All rows are made from the same 14 directions, up to rounding. Whole rows:
[[ 13   3   1   6 -11  20  -4  11  -1  14  -5  -5  -8   6  -8  11   6  -1
  -11  -1   1 -18   4  -7  -4  18]
 [  2  -3 -14   0  11   6  -9  -1  -8  -9   3   2  -3  -4  10  -8  -1   2
   -2   6 -12   2  -7   1  10  11]
 [ 16   1 -11   9  12   4  -3  10  -6  -8   9  -4  10   6  14   3  -1  -7
   -8   3 -10   1  -7   0  11  10]
 [  4 -11  -9   4  -2   4 -11  -1  -3  -9  12   6  11   1  -7   3   4   4
    6  -2  -5   2   0   3   2  -1]
 [ -6 -11 -12   4  15   5 -17   9  -6 -20   0   3  11   6 -30   0  -7  -4
    9  -3 -11   1  -5   1  -4   1]
 [ 11  -3  14   7  -7  -3  10   6  -5  11   7   4  -5  -2   8  -4  10  -2
   -3  -1   2   2   0 -16   8   6]
 [ 16   4   0  -3  -2  11  -1  -2  -2   5   2  -7  -1   0  -4   2  -7   1
   -4   3  -2  -5  10  -9  -7   4]
 [  2  12  -1  -8   1   0  17  -3   1   6 -23   5  -6  -8  14  -7  -4   5
  -18  -4  17   3   5   8   7   7]
 [  8   3 -10   8  -1 -14  14  -1  -3  -6  -2  -1   6   3 -12   8   1  -3
   -7  -2   5  26   5   4  -2 -12]
 [ -3  -1 -13  20   2  -1  -7  11  -4 -10  -8   8   4  10 -27   4   2 -10
    6   3  -6  10  -4   2  -1  -4]
 [  0   0 -12 -15  10  -2   1   4  -7 -12  -1  -3   4  -2   3  -8 -12  -3
   -4  -4   1   3   9  12  -3   8]
 [  3  -5  -6  -6   5  -3  -9   6   0  -9  -5   3 -10   2 -10  -6   3  -2
    5   1  -2  10   0   0   4   6]
 [ 17  -2  -3 -12   5  -8  -3  -7   9   2  -4 -10  -5   4  19   7  14   5
  -12  -4  12  11  -2  -6   6 -11]
 [ -2   3  27   9  -8  11  -4  -3   9  21 -13  11 -15  -5  -1 -11   5   3
   11   7   1 -12  -7 -27   3  -3]
 [ -6  -3   1   6 -11   2  -2   2   6  -1   1   7  -3  -6  -6   2  -1   3
   12   3  -8  12  -6  10   2  -1]
 [  1  -5   8   0 -13  -1   2 -15  -4   1  21   1  -4  -7 -15   2   0  11
   10   4  -8  -2   7  -6  -7   2]
 [ 13   4   3  12  -1  -3  16 -11  -8  -1   0  11   2  -8 -12  -5  -2   8
   -4   4   1  14   5 -13   6  -2]]

The start of a row, then its end:
[-14  12  -1  11   0 -10   5   0   6   2  -2   2   1   6  27   2   5  -6
  -3   7   2 -10]
[-12  16  10   1]
[ -7  -7   4  -1   9   2   0   8  -6  -7   1   5   4   0  -8  -1   3   4
  -6 -10   3 -20]
[-6  3  7 21]
[ -3  10  -5   1   0   2  -2  -9   3  -2  -4   1  10   5  -5   2 -10  -1
   2   5   4  -9]
[  9   5  -9 -10]
[ -1   4  16   3   0  13   7   9   0  10  -9   4  12  -4  -5  -9 -18  -6
   6  -3   3  -6]
[  6 -11  -9  -8]
[  1  16  -4  12  -2  -6  14 -11  -2   0  -3   2   5   2  -5   5  -5   1
  -7   7   4  -2]
[ 6  4 -2 -3]
[  9  -5  -9  -7  -4   2   5   8   4  -2  -7  -7   7   2 -14  15   0   1
 -10 -14  10  15]
[ 6 11 -8 -5]
[-10  -3   6   4 -13   0   2   2   3   6   6   2  11   6  -6  11   5   0
   2  -8   9 -15]
[ 4  9 -8 -4]
[-12  -7 -12 -11  10 -15 -11 -14   5 -21  -2   8   1   0 -10  -2   3  10
   8  -1   4   8]
[-2 15  3 -8]
[-13  -8  -1 -20   1   3  -1   4   0  -3 -10  -2 -11  -9 -11  -5  -4   6
  -1 -10   3   2]
[ 2 11 -5 11]
[  1  -5  12   2   6   7   3   5  -3   7 -10  13  15  -2   7 -13  -1  -1
   0  -9  13  -5]
[  1 -16   4 -10]
[ 11 -11   5   2   3  -9   1  -2  -5   4   6   3   7   4  10  -3  17  -1
  -4  -7  11   7]
[  0 -21   6 -15]
[  7  -9   1  -1  -9   3   3   1   1  -4  -7  14 -12 -10 -22   1   9  16
  -2  -7   5  11]
[-1  5 10 17]
[-10   6   8  14   0 -16   5   5   7   3   1  -9   4  10  -4   9   0 -15
   9   5  -4  10]
[ -7  -4  -8 -23]
[-15  14   6  -2   7  -6  10  13   9   3 -27 -10  -9   3 -13   3 -13 -12
  -3  -1   4   5]
[ -3   8 -10  -3]
[ 13  -2 -11 -19  -1  -6  -9  -1  -3  -5   6 -12 -17   8  -5   5   8   0
  -7   0   3  -1]
[13  3 -5 14]
[  9   2   7  -2  -7  -8   9 -13   7   4   3  -1   0   0   0  11   9  10
  -7  -3  12   2]
[ 4 -1  1 -6]
[-3 11 -7  2  0  0 -5 -8  8 -3 -1 -1  2 -1 15  0 -9 -2  7 13 -9  7]
[ -3  10   0 -11]
[-22   6  -7  -1  -8   3  -1   2   1   0  -3   7  10   0  11  -5 -11  -5
   8   2   2  -9]
[ 5 25 -6 -3]
[-16   2   8  -1   9   3   3   0   3   3  -9  -6  -4 -11  -2  -8 -14  -2
   8   3 -12  11]
[-12  -8  -5 -11]
[  3  -2  23  10   3  -3  10   8   9  -4   9   5  18  -3 -10   6  -9  -1
  10  -5  -4   4]
[-8 -3  3 -7]
[  7   6   0  -1  -6  15  -1  -1   8   0 -13   6  -7  -9 -13   1 -11   9
   2   4  -5   7]
[1 7 1 9]
[ -6   5  15 -18   8  -3   2  -2  15   1  -9 -13 -13  -8   0   0 -12   3
   3   0  -3   4]
[-5  1 -5 -1]
[ -3  -9   2 -11  -4   4  -2  -8  -3   1   6   2   9  -4  -6  -3  -2   7
   4  -8   6  -4]
[ 10  -3 -10  -9]
[ -7   6   9   0  -7   7  -1  -8   9   2  11  -4   9  -1  -3  11 -10   6
   7   3  -5 -18]
[  1   9 -10  -1]
[ -5   1   6   2   2   0  -3  -8   1  -7   6   4   3   5 -20  10   2   9
  -2  -2   4 -31]
[ 1  6 -1 17]
[-16  -8   0   9   4   6 -10   8  -4  -4   6   4  21   7 -10  -1  -5  -8
  12  -5  -4 -14]
[ -3  -2  -9 -11]
[ 10   4  -2   1  16 -26   3   2  -4 -11  16 -10   1  16  12   4   9 -12
  -8   4   2  -4]
[-1 -2  7  4]
[ -1  -7  10   1 -12   0   6  18   4   5 -13  12  -8  -3 -12   0  11   1
  -1 -12  12   5]
[-1  7  7 13]
[-16  -7  -2   6 -12  -1  -5   3  -4   6  -5   4  -1   5 -19   2   8  -4
   8  -4   4  -1]
[  4  -1 -12 -10]
[  6 -10  10 -18   1  -9  -9  10   6  -8  13  -4  -4   4  -3  -1   2  -4
  12  -5  -1   0]
[ 5  4 -1  6]
[  2   9  -8  13   1  15   6  -5 -14  20  -4 -13   2   2  17   2   1  -4
 -19   5  -2 -13]
[ -1 -22  -7  -6]
[  0  -6 -10 -15 -12  16  -2   8  -9   3   0  13   5 -11  22 -17  -7   3
  -1  -7   6  -4]
[15 18  3 16]
[ -4  -4   4  -9   5   7  -3 -14  -1  -6  -3   5  -6 -18 -16 -12 -14  15
  10   3 -10  10]
[ 0 -8 -2 -1]
[ -3 -11  12 -10  17  -6  -5  -2  10 -12  -5   5  10  -6 -13  -8  -9   4
  14  -8   1  17]
[ -7  -9   1 -21]
[-15  11  -1  -3   4   1 -10 -11  11  -1 -10  -8 -13   2  -7   5  -5   3
   4  10  -6 -13]
[-6  5 -7 -1]
[  4   2  -2   5   3 -14 -12   6   6  -9   2  -1  -5  17  -8   5   8 -12
   9   7  -2   0]
[-1  2  1 -1]
[-10   9  -2  14  -3 -12   4 -13  -1  -4  10  -3  11  12 -16  13  -1  -3
   3   7   1 -13]
[  5   3 -12 -12]
[ 14   1   1  -8  17   9  -8   6   6 -11  -8   2   4  -4  -3  -8 -17  -1
   4   1  -7   7]
[-1 -3  5  4]
[ 22  -3  -9  -5   6 -13  11   1  -5  -8   5 -11  -2   2 -13   8   2  -2
 -11  -4   1  30]
[ 6 -5 -1 -4]
[-10   3   1   3   0  -1  -4   0   3   3  -8   1   1   3  -3  -4  -4  -7
   9   4   0   4]
[  0  -4  -8 -16]
[  1  -2 -15   3  -9   0   2   6 -14   1  -4   4 -10   1  -9  -6   5  -6
  -4   1   0  10]
[10  2 -3  9]
[ -3  -3   1   7  -5  -8   8  -8  -5   1   5  -4  -8  -3 -17   7   8   6
  -3   0  -3   7]
[-2 -8 -3 -1]
[-3  9 10 -5  5 -5 -6 -9  9  6  5 -9 -5  2 23 -7 -6 -7 10 13 -7 -6]
[ -3  -9  -3 -14]
[ 13  -4   1   1  -6   5 -14   9  12  -1   4  -5  -9   3  -6   8   3  -3
  11   5 -12  13]
[-5  0  1  0]
[ 8 -5  6 -8  3 -2  8 12 -7 -5 13  5  8 -5 15 -9 -4 -2 -2 -7  1 -2]
[ 4  6 10 16]
[  5  -8  -4   2   7  -5  -1  16   0  -1   3 -12  -3   4   9   9  11  -8
  -8  -6  -5  14]
[-15  -2   7   1]
[ -8   8   4 -11  -5   1  -6   2   7   5 -10   0  -6   6   3  -4  -5  -6
   5   3   8 -17]
[10  9 -9  2]
[  7  -7  31  10  -4  -3  10  15   3   3  11   6  -2  -6 -18  -1  -2  -2
  13  -3  -9   6]
[ -7 -14   6   9]
[-10   0   6   3   4   4  -4   0   6   2 -11   3   7   2  -7   1  -3   0
   3  -4   5  -8]
[ -5  -3  -5 -10]
[ -5  -1   3 -12   2 -11   2   1   7  -5   0  -2  10   4  -1   1  -6  -4
   5  -7  10   3]
[  8  10  -8 -14]
